The first 8 rows are patterns. Each new row is the sum of 2 different patterns, raised or lowered, with some noise. Before adding, each is slid sideways (what falls off one end comes back at the other) and multiplied by a number that may be negative. Names go in the order of the patterns.
In the rows, zero is written as 128.
Some rows, each with the names of its patterns after it:
[ 91 102 165 128  86 143  85 115 145 165 130 114 154 138 102 110 154 111
 130 100 149 165 141 126 116  92 114 107 104  95  87 175  92 112 116 135
  82 118 150 126 142 101 144  99]
V
[130 179 137 131 123 109 136 126 104 141 117 127 117 115 108 128 133 145
 118 110 102 144 146 126 142 120 135 138 126 120 110 121 118 117 106 146
 149 114 110 134 117 129 166 121]
N
[152 177 114 128 143 138 160 116 140 160 161 129 126 154 131 141 108 152
 111 145 154 147 159 156 101 116 122 156  98 142 150 125 120  87 147  96
 160 153 125 129 126  96 119 113]
B
[119  98 119 159 135  96 132 154 127 118 152 152 181 110 158 124 122 113
 122 141 118 128 121 148 114 130 135 108 108 144 116  78 109 130 156 113
 109 117  95 129 139 151 165 146]
X
[115 143 137 101 124 143 121 160 144 165  99 126 156 117 125 138 131  95
 136 125 117  97 143 143 136 145 141 111 124 132 128  78 135  90 152 162
 135 127 147 114 106 134 118 172]
T
[139 113 104 104 129 157  85 112 138 146 106 134 117 120 133  99 100 139
 123 110 122 115 142  92 144 136 152 132 146 123 108 141 102 116  84 107
 104 171 156 121 115 126 129 162]
D
[128 153 112 117 136 131  94 100 136 130 116 111 117 128 121 143 146  91
  91 162 107 151 131 122 117 141 112 118 112  99 118 130 104 108 115 134
 103  85 137 110 102 139 112 147]
F
[108 145 134 129 113 137  91 145 142  95 127 123 133 135 140 117 125 108
 102 160 154 115 114 111 105 171 113 129 131 132 129 123 117 127 147 130
  85 130 136 105 137 138 165 100]
S

New rows, each followed by the names of its patterns:
[164 193 167 129 138 174 157 173 143 137 159 142 164 180 135 147 163 147
 129 197 140 131 180 147 173 125 164 154 185 163 188 174 117 146 147 158
 137 160 104 203 179 149 144 156]
D S
[ 98  87 160 115 120  95 169 180 130 120 121 102 118 103 105  80  70 197
 116  84 128 113  76 118 153 112 148 105 151 117  95  96 178 137  93 132
 100 144 133 173 146 101 162 117]
V F
[116 121 104 137 159 107 111 147 157 102 127 134 121 108  94 109 164 121
 106 122 102 149 108 165 168 170 134 131 124 136 153  88 127 109 116 106
 192 178 164 111 152 134 164 136]
X D
[ 59 139  81 128 149 103 115 103  73  89 100 142 176  92 100 109 137 160
 102 139 139 154 123 111 133 103 123  88 129  80 147 156 123 132 147  79
 104 138 136  85 167 142 114 102]
N B
[103 108 182  99 132 129  90  96  60 125 168 119 124  98 165 102 139 110
 117 193 106 159  90  92 115 132 129 173 157 106  77  90 150 139 132  74
 108 133 110  89  92 127 136 101]
B S
[179 162 171 100 118 150 164 122 120 114 138 144 165 158 106 113 174 114
 120 116 159 146 139 144 149 153 169 124 148 163 156 147 118 157 128 142
 133 121 104 141 143 129 156 139]
N D
[106 126 132 153  94 149 138 159 128 114  98 119 130 168 117 149 157 149
 152  64 163 116 153 134 159 134 106 106 109 137 126 178 144 144 105 132
 177 105 165 155 132  98 121 151]
V B
[115 163 106 160 189 166 133 173 139 153 140 119 171 142 168 178 141 160
 175 167 197 130 197 141 155 164 173 154 143 153 118 172 136 161 154 176
 136 155 187 150 165 157 141 126]
V T
[153 120 132 148 152 109 133 123 126 127 140 176  86 103 130 143 122 194
 121 128 141  89 146 126 110 109 113 143 139 128  69 102 145 121 144 140
 105 124 142 111 104 113 107 115]
B S
[126  98 122 128 109 120 134 123 146 135 107 138 139 151 105 120  96 124
 124 120 128 118 127 168 127 149 106  87 105 146 127 129 133 111 119 118
 127 115 120 148 129 111 124 101]
T S
[138 154 101 130 139 146 112 137 115 131 101  84 103 106 152 175 124 125
 151 143 161 120 148 140 182 126 165 128  89 133 111 125 123 139 155 136
  82 106 159 117 176 126  93  70]
V N
[128 105  75 153 128 101 133 117 152 123 169 108 112 156 132 109 107 132
 122 128 119 134 145 104 124 151 112 112 167  89 155 131 124 119 138 121
 128 118  96 121 158 112 109 134]
F S
[149 178 125 104 125 130 140 106  93 152 114 139 137 142 140 136 145 110
 141 123 134 140 135 174 136 109 157 182 152 126 118 126 162 154 143 134
 123 119 109 127 136 159 131  95]
X S
[ 83 105  86 137 106  94 122 101  82  90 110 100  82  85  88  95  83 132
 134  64  61 137  79 124 135  94  98 152  98  98  87  66 102 105  68  97
  85 107  76  59  98  90  86 127]
N F
[ 74  83 110  79 117 110  63  92  85  91 113 120  54  77 108 112 123 117
  51 118 103  96  82 105 122  94 101  89  81 140  77  84  94  92  89  52
 115 130  93  80  89 111  94 130]
F S
[169 173 155  90 149 131 166 119 167 143 118 134 120 145 121 165 162 127
 106 138 150 129 170 164 104  94 141 145 114 117 158 123 124 153 113 153
 116 108 127 142 135 156 131 133]
V S
[151 121 132 166 145 111 117 163 105 158 138 126 113 155 137 135 136 125
 121 137 124 124  99 147  98 121 164 129 120 156 118 137 139 151 153 123
 153 145  99 117 153 135 148 134]
T F
[ 75  82 122  74  81  90  98  89  53  97  61 119 108 103 108  65  42 112
  67 130 134  79  87 115  90 112  73  82 113 121  78  77 104 101  86  48
 119  68  89 123  98 131 116  91]
B F
[114 124  60  75  69 108  91 100  73 103  77  91  65  77  67 117  89  54
  94 124  82  80 129  76  84  67 133  94  65  78  76  91  93 121  72  78
 146  85 119  70  60  74  96  77]
T S
[ 94 105 142 151 168 100 136 165 114 110 143 137 135 123 115 127 109 154
 131 143 144 125 120 139 135 110 125 140 138 154 159 129 131 170 150 133
  80 149 124 157 181 138 124 127]
X T
[120 102 114 178 108 121 130 157  99 104 169 132 133 141 144 147 125 155
 157 138 129 160  94 116 165 172 139 125 154 153 126 151 179 106 117 162
 142 191 157 142 131 139 126 127]
V F
[106 156 168 145 180 117 189 156 157 105 118 150 160 144 124 113 168 151
 152 180 133 110 146 178 151 113 153 136 162 141 166 151 152 158 146 159
 142 146 121 178 131 152 143 113]
D S
[135 121 126 101 149 161 183 168 144 115 138 158 171 169 112 157 179 146
 132 150 161 182 121 150 163 164 121 125 165 129 149 179 157 138 199 161
 134 126 143 146 104 108 163 161]
N X
[123 110 151 165 115 147 143 145 130 139 126 105 134 123 114 156 166 159
 112 158 135 133 146 143 170 115 150 137 142 120 148 125 158 148 154 112
 112 152 147 146 136 114 162 142]
B F
[164 137  95 137 159 116 135 150 173 104 147 120 159 107 107 136 129 163
 175 174 166 172 139 155  98 176 150 146 108 170 153 131 152 122 141 149
 170 163 148 115 134 180 127 170]
V D
[117 154 143 134 174 136 165 169 167 141 130 124 135 131 152 167 148 131
 163 133 123 152 158 189 131 159 112 145 164 148 162 166 161 166 134 112
 148 145 134 137 114 171 156 121]
N B
[124 117 127 144  83 144 171 113 118  97 137 141 139 139 117  99  86 116
 125 119 135 117  81 146 136 119 104 125 130  99  95  80 149  99  94 127
 139 110 118 137 148 106  92 145]
X S
[145 130 134 143 131 140 127 124  98 144 153 129 150 138  79 121 118 101
  99 128 141 135 113 100 152  95 150 140 130 134 137 104 113 102 145 167
 135 111 118 131 131 122 125 134]
N B
[184 147 162 143 146 169 139 164 181 146 169 212 118 151 160 167 133 138
 118 187 134 147 164 215 165 142 193 153 158 107 201 178 140 173 180 160
 164 242 162 146 166 175 183 166]
X S
[ 94  86  91 116 104 137 146  50  55 151  97 144 128  72 108 121  91  96
  93  84 106 112  72  87 126 114  79  83 111  83  56 140 107 116 105 133
 104  93 143  99  66 104 118 113]
F S
[130 122 118 145 157 166 124 179 105 125 141 144 150 177 147 147 107 106
 162 155 116 119 114 139 134 108 105 139 146 129 141 134 162 133 140 111
 126 134 108 123 160 123 149 114]
N B
[166 192 138 118 177 101 185 159 154 121 179 144 118 150 170 214 128 159
 166 136 152 160 149 161 142 216 154 113 192 113 140 160 160 102 169 154
 153 146 170 159 177 182 172 125]
T F
[183 164 182 115 157 223 162 182 158 131 146 159 134 131 119 182 129 156
 138 158 118 165 165 132 185 131 160 149 124 159 198 187 120 171 136 158
 156 177 174 155 179 162 136 151]
V F
[125 111 141 185 104 120 128 111 148 122 118 138 147 137 104 111 141 124
  87 162  98 163 153 171 142 144 114 122  91 128 113 143 138 110 114  93
 140 114 176 116  91 163 108 124]
B F
[124 130 103 124 128 135 150 104 118 159 111 114 126 124  90 109  82 136
 102 129 151 134 150 111 129 122 121  97 164 137 130 135 170 109 131 185
 156 156  95 167 133 130 167 132]
B X
[163 150 168 163 204 159 182 178 222 141 153 178 159 171 166 167 129 181
 194 128 141 180 167 163 197 156 191 161 176 192 192 173 167 137 134 223
 165 168 167 172 177 167 180 192]
F S
[100 126 125 123 131  97 141  86 101  84 101  81 129 145  91 125 129 146
 132 160  68  89 151 131 115 108  68 106 126 120 143 104  84 145 118  90
  95 136 117 117 108  91 151 151]
N D
[100 105  80  70  90 123 149  73  85  97 134  84  96 101  90  71  61  57
 101  82 120 115  85 100 106  95 121 108  62  84  91  95  97 108  93 117
 127 122  90  83  95  90  96 127]
V X
[160 176 153 137 115 152 134 167 167 113 152 167 164 135 143 156 162 153
 134 148 160 130 166 186 115 153 104 159 161 142 131 156 161 150 189 141
 135 183 160 157 137 157 167 145]
F S
[115 120 119  88  95 128 100  57 115 137 135  93 106 100  90 149 122 143
 192 142 112  87  97 153 124  72 132 136 117 101 132 128 169 107 160 107
 100  87 126 146 108 130 107 142]
N X
[172 150 176 177 158 147 182 186 209 141 168 160 149 158 154 164 156 165
 168 178 158 170 178 139 136 179 165 128 157 162 155 157 149 125 138 160
 170 187 179 173 171 135 162 181]
N X
[145 115 136 116 104 127 107 172 108 114 179 165 133 108 164 131 153 125
 144 160 154 144 159 137 152 195 141 165  98 142 134 144 151 140 144 104
 124 130 184 182 165  71 106 172]
X D
[159 147 161 168 168 206 147 119 160 120 129 190 183 197 143 190 184 156
 156 173 148 122 158 124 173 127 164 175 177 191 176 144 135 209 132 206
 172 159 177 201 140 171 202 159]
X F
[120 114 110 161 174 170 105 103 195 135 146 120 139 102 138 144 108 150
 172 129 119 157 133 158 102 140 107 123 115 146 121 148 163 138 181 112
 193 158 159  86 132 142 128 132]
V D
[ 95 150 113  83 152  96 112 140 193 124 145 129 109 100 112 132 125 146
 100 150 121 146 113 110 119 119 100 113  76  82 134 121 117  97 141  93
 111 141 150 131 109 147 127  87]
V T
[130  94 118 116 137 134 120  82 115 123  80 123  70 123 103 186 138 110
 121 126  96 133 142 112  92  88 117 153  80 123 151 111  74 160  96 138
 132  93  91 147 107 101 105  90]
D F
[131 112  71 111  78  71 111 100  74 124 121  91 129 149 107 113  84 119
 106 125 162  83  98  94  46  91  83 121  78  78  96 116  87  98 117  95
  68  80  58 120  64 103  85  89]
X F
[124 140 147  95 148 107  86  94 137 117 137 148 130 124  84 164 116 106
 129 103 112  95 106 101 119 117  96 127 113 163 124 113  81 136  94 122
 107 150 130 148  90 148 103  84]
B F
[109 105 127 107 144 153 117 132 150 131 120 139 115 143 104 128 141 125
 124 153 144 149 113 179 123 115 135 114 129  90 148 138 129 112 128 143
 106 144 124 108 118 114 132 143]
X S
[140 113 132 110 160 166 119 147 160 130 163 160 156 155 138 145 147 160
 158 143 113 134  97 133 158 168 162 132 112 148 128 136 115 150 131 115
  93 118 127 116 160 162 135 126]
B X
[132 140 119 137 108 135 128 133 128 111 107 159  99  96 122 152 162 132
 114 110 111 118 137 126 158 136 154 124 122 155 139 105 161 166 123 109
 141 159 205  89 152 136 140 105]
X D
[141 131 121 165 141 145 179 123 139 121 120 136 161 157 137  97 141 176
 158 101 118 143 105 127  92 138 116 146 158 152 150 136 164 118 118 135
 163 129 141 148 112 132 142 121]
N X
[136  91 133 144 126 152 105 132 148 140 114 104 132 115 119  90 150 126
 121 123 137 132 138 133 108 119 177 108 130 130 103 121  92 113 108 132
 135 111 111 103 101 119 124 127]
N B
[119  99 115 141 111 115 137  88 154 107 121 173 121 120 134 104 121 107
 157 125  88 146 144 138 112 146 120 121 144 152 105 115 124 124 119 152
 140 140 113 160 131 179 100 103]
N T
[143 173 116 137 166 128  97 115 152 106 129 152 137 130 159 119 150 127
 108 128 121 160 140 132 126 141 139 159 110 142 156 143 153 173 151  84
 110 122 154 119 148 131 137 114]
V D
